There are 3 ways to turn a row about zero (a turn may also mirror it). The second row of each pair is the first, turned, with some noise. The first 27 pairs use one turn. New pairs use 2 turns, one after the other, and a turn may come again.
Known pairs, each followed by its turns in order:
[14 21 -9 -2 12 18 21 -3]
[  7 -18  -8  27   6   6 -22   2] : T

[-18   3  15  -7 -14   9  10   1]
[-21   7  -9   6  -4   0   1  19] : B

[ -5   1  13   6  20   4 -10  -4]
[ -6 -13 -11 -11  -1  -7   2  16] : T

[  0 -15  18  -1  15  16  17  19]
[-19   5 -12 -21  24 -16   2  -1] : B

[  6 -11   6   9   7  -4  13  22]
[ -8   7   5 -18  11   3  13 -15] : Z

[-10   6   0   5  18   8  12  -2]
[ -9 -21  -3  10   3  -9  -6   5] : T

[ 14 -14 -20  12   4 -10 -11 -12]
[ 20  -1  23  10   3  -3   1 -16] : B

[ 10  -7   5  17 -19   2  20  12]
[-17 -12   0  14   7 -24 -11  -5] : B

[  2  10 -13   4  -4 -11  15   7]
[ 12  -2  11   9   9  -3  -5 -11] : T

[ 12 -10  11  18 -14 -14 -18  16]
[ 21   8  -6 -26  -8   0  19 -11] : T

[-13  -6  20  18  -7   4   8   3]
[-26   4  -7  -2  19  -2   4   8] : Z

[ 16  -1   6   1 -21  -5  -4 -15]
[ 12  -8  10  16  -3 -12  -8  15] : B

[ -1  13 -11   0  15 -12 -13   7]
[  6  -8  10 -18  11  -1 -13   4] : T

[ 15   2 -16  16 -14 -11 -10  15]
[ 20 -10   2   0  15  -9  26  -4] : Z

[ 15  -8 -14  11  -2   9   5 -10]
[ 6 -1 13 14 18  1 -7 -9] : B

[ 0 -5  9 -5 -6 11 -3  4]
[-2 10 -4 -1  3 -9 -8  7] : B

[ 11 -19  21 -19 -20  -1  20 -20]
[-11 -27  -3 -30  -2   1 -25  10] : Z

[ 8 -1 20 15  3 19  8 11]
[-23  10  10 -13   2  -6  14   9] : Z

[-19 -12   8  -3  -2   4  13   8]
[-22  11  -1  -3   0  -7   9   3] : B

[ 10   3 -10   3  17   7  -6  -1]
[ 16   0  -1  -5  14  10  -2 -12] : B

[-19 -16   4  -8   7  15   9  17]
[-23   4  17   2   7   3 -11 -18] : Z

[-20 -15  -7  10   2 -17 -15   5]
[  1  -7 -13  20  15  14   6 -15] : Z

[ 17 -20   1   5   1   2   0   3]
[ -2 -12  13 -13   4  13  12  -1] : Z

[  0  16  13  -3  -6 -18   8  -5]
[14  3  8  8 15 -5 10 12] : T

[-13 -17  13 -20  17 -21  12  13]
[ -8 -12  34  -1 -18  -3  14  16] : T

[-21  15 -21 -10   7  20   2   6]
[  4  21  19  25  -2 -10 -15  -5] : Z

[ 20   6 -11  -2  21  20   7  10]
[  6 -22 -10   6 -11  14 -26   0] : T

New pairs. What belongs after each?
[ -3  -1   7   2 -17  -1   7   5]
[ -6 -10  -1  10  12   4   3   2] : T B

[-17   7 -15  19 -13 -17 -13   4]
[ 15 -16  -5  -4 -10 -19 -20  -9] : Z T

[-14 -13  -8   8  14  -4   7 -15]
[-10 -13 -20  -5   3  11 -12  -1] : Z T

[ 13  -4  -2 -18  -9  16 -11 -16]
[ -9   5   4   0 -17 -11  26  -6] : B Z

[19  5 -8  9 19  0 18 10]
[ 10  19 -13 -15 -21  -3   2  -6] : T T

[ 14  12  -8 -15  -4  19  -5  -8]
[  2  -7  -4   3 -14 -25 -10   8] : Z B

[ 21  -6 -17   3  -1  18  17  21]
[10 -3  3 13 -9  3 16 34] : Z T

[ 13  -7  10  -2   3  -5   3 -19]
[-11   6   4   1  -7  22  -1 -11] : Z T

[ 17  10   7  16 -22 -11 -19  21]
[ 17   5  20 -23 -24   0 -13  12] : T Z

[ 19  12  -6  17  20 -18  -8   9]
[-15 -25   7   5  17  15 -14   6] : Z B

[-21   1   1  14  -4 -11 -18  20]
[ -1 -12   0   7   3 -32 -12  -7] : Z T

[-18 -12  14 -10   6   3   0 -13]
[ 3 26 -5  9 -7  6  0 -5] : Z B

[-10  15  20   7 -13  18  19   1]
[  7  15   7  22  22   7   4 -18] : B Z

[  3 -21  -3  13 -19  -9  10 -11]
[ 19   2 -21  -5   6  -9  -7  17] : T Z

[ 8 15 11 17  7 18  3 -6]
[  9   2  10  -3  14   9   1 -27] : B B

[15 17 20  0 14 19 22 -4]
[  2  13  20   7  -3  25   2 -27] : B Z

[-11   1   9   7 -11 -20   7  10]
[  6   0  14  -7   0  18  14 -12] : Z B

[-1 12 -7 -3 10 21 -6  4]
[-5 -3 16 18 -1 13  1 -4] : T Z

[-19 -16 -14   3 -16   5  19  10]
[-11  11 -13   6 -20  25  10   0] : Z Z

[ 18   7  11   4 -16  14  -5 -18]
[ 16 -12  -5 -23  -8   2  -6  -8] : B T

[ 18  17 -10 -21  -9 -14 -17   5]
[ 12  17   6  -3  -5 -18 -28  14] : B B

[ -4   4   2 -17  19  -1 -15 -12]
[ -8 -12  10 -16   3  20   7  -1] : T T

[  4   1  -5  11 -12  13  18  -6]
[  5 -15   8 -13  -3  12   5  15] : Z T

[ -7  17 -10   6 -19 -12   6  21]
[-19  21  -8  -7   6  -9  10 -16] : B T

[  3  18   9  13  19 -17  15 -14]
[ 10 -15  10 -16  -7 -22   4 -21] : T B

[  8  -8  -9  -6   4  19  -3 -20]
[ -3  11 -14  -3   1 -20 -14   4] : Z B

[-13  12  10 -12  -8  -4   6   8]
[ 16  -4 -17  13   1   5  -2  -4] : Z Z

[-14  15   8  20 -10   2   0  16]
[ -6  -6   5  15 -19 -14 -15   6] : T T

[ -7 -18 -12   4  11  -5   3 -18]
[  4  -8 -25  12   4  -5  -2  -7] : T Z

[ -4   0 -18  17  14  -3 -16  10]
[11 -6 10 16 14 12  0 15] : B B

[ 19   5 -13  20   8   7  18  19]
[18 19 17  2 10  6 25  1] : B B

[-12   0   6 -14 -15  20  14   9]
[-11  -5 -29  15  -4   7   3 -12] : Z Z

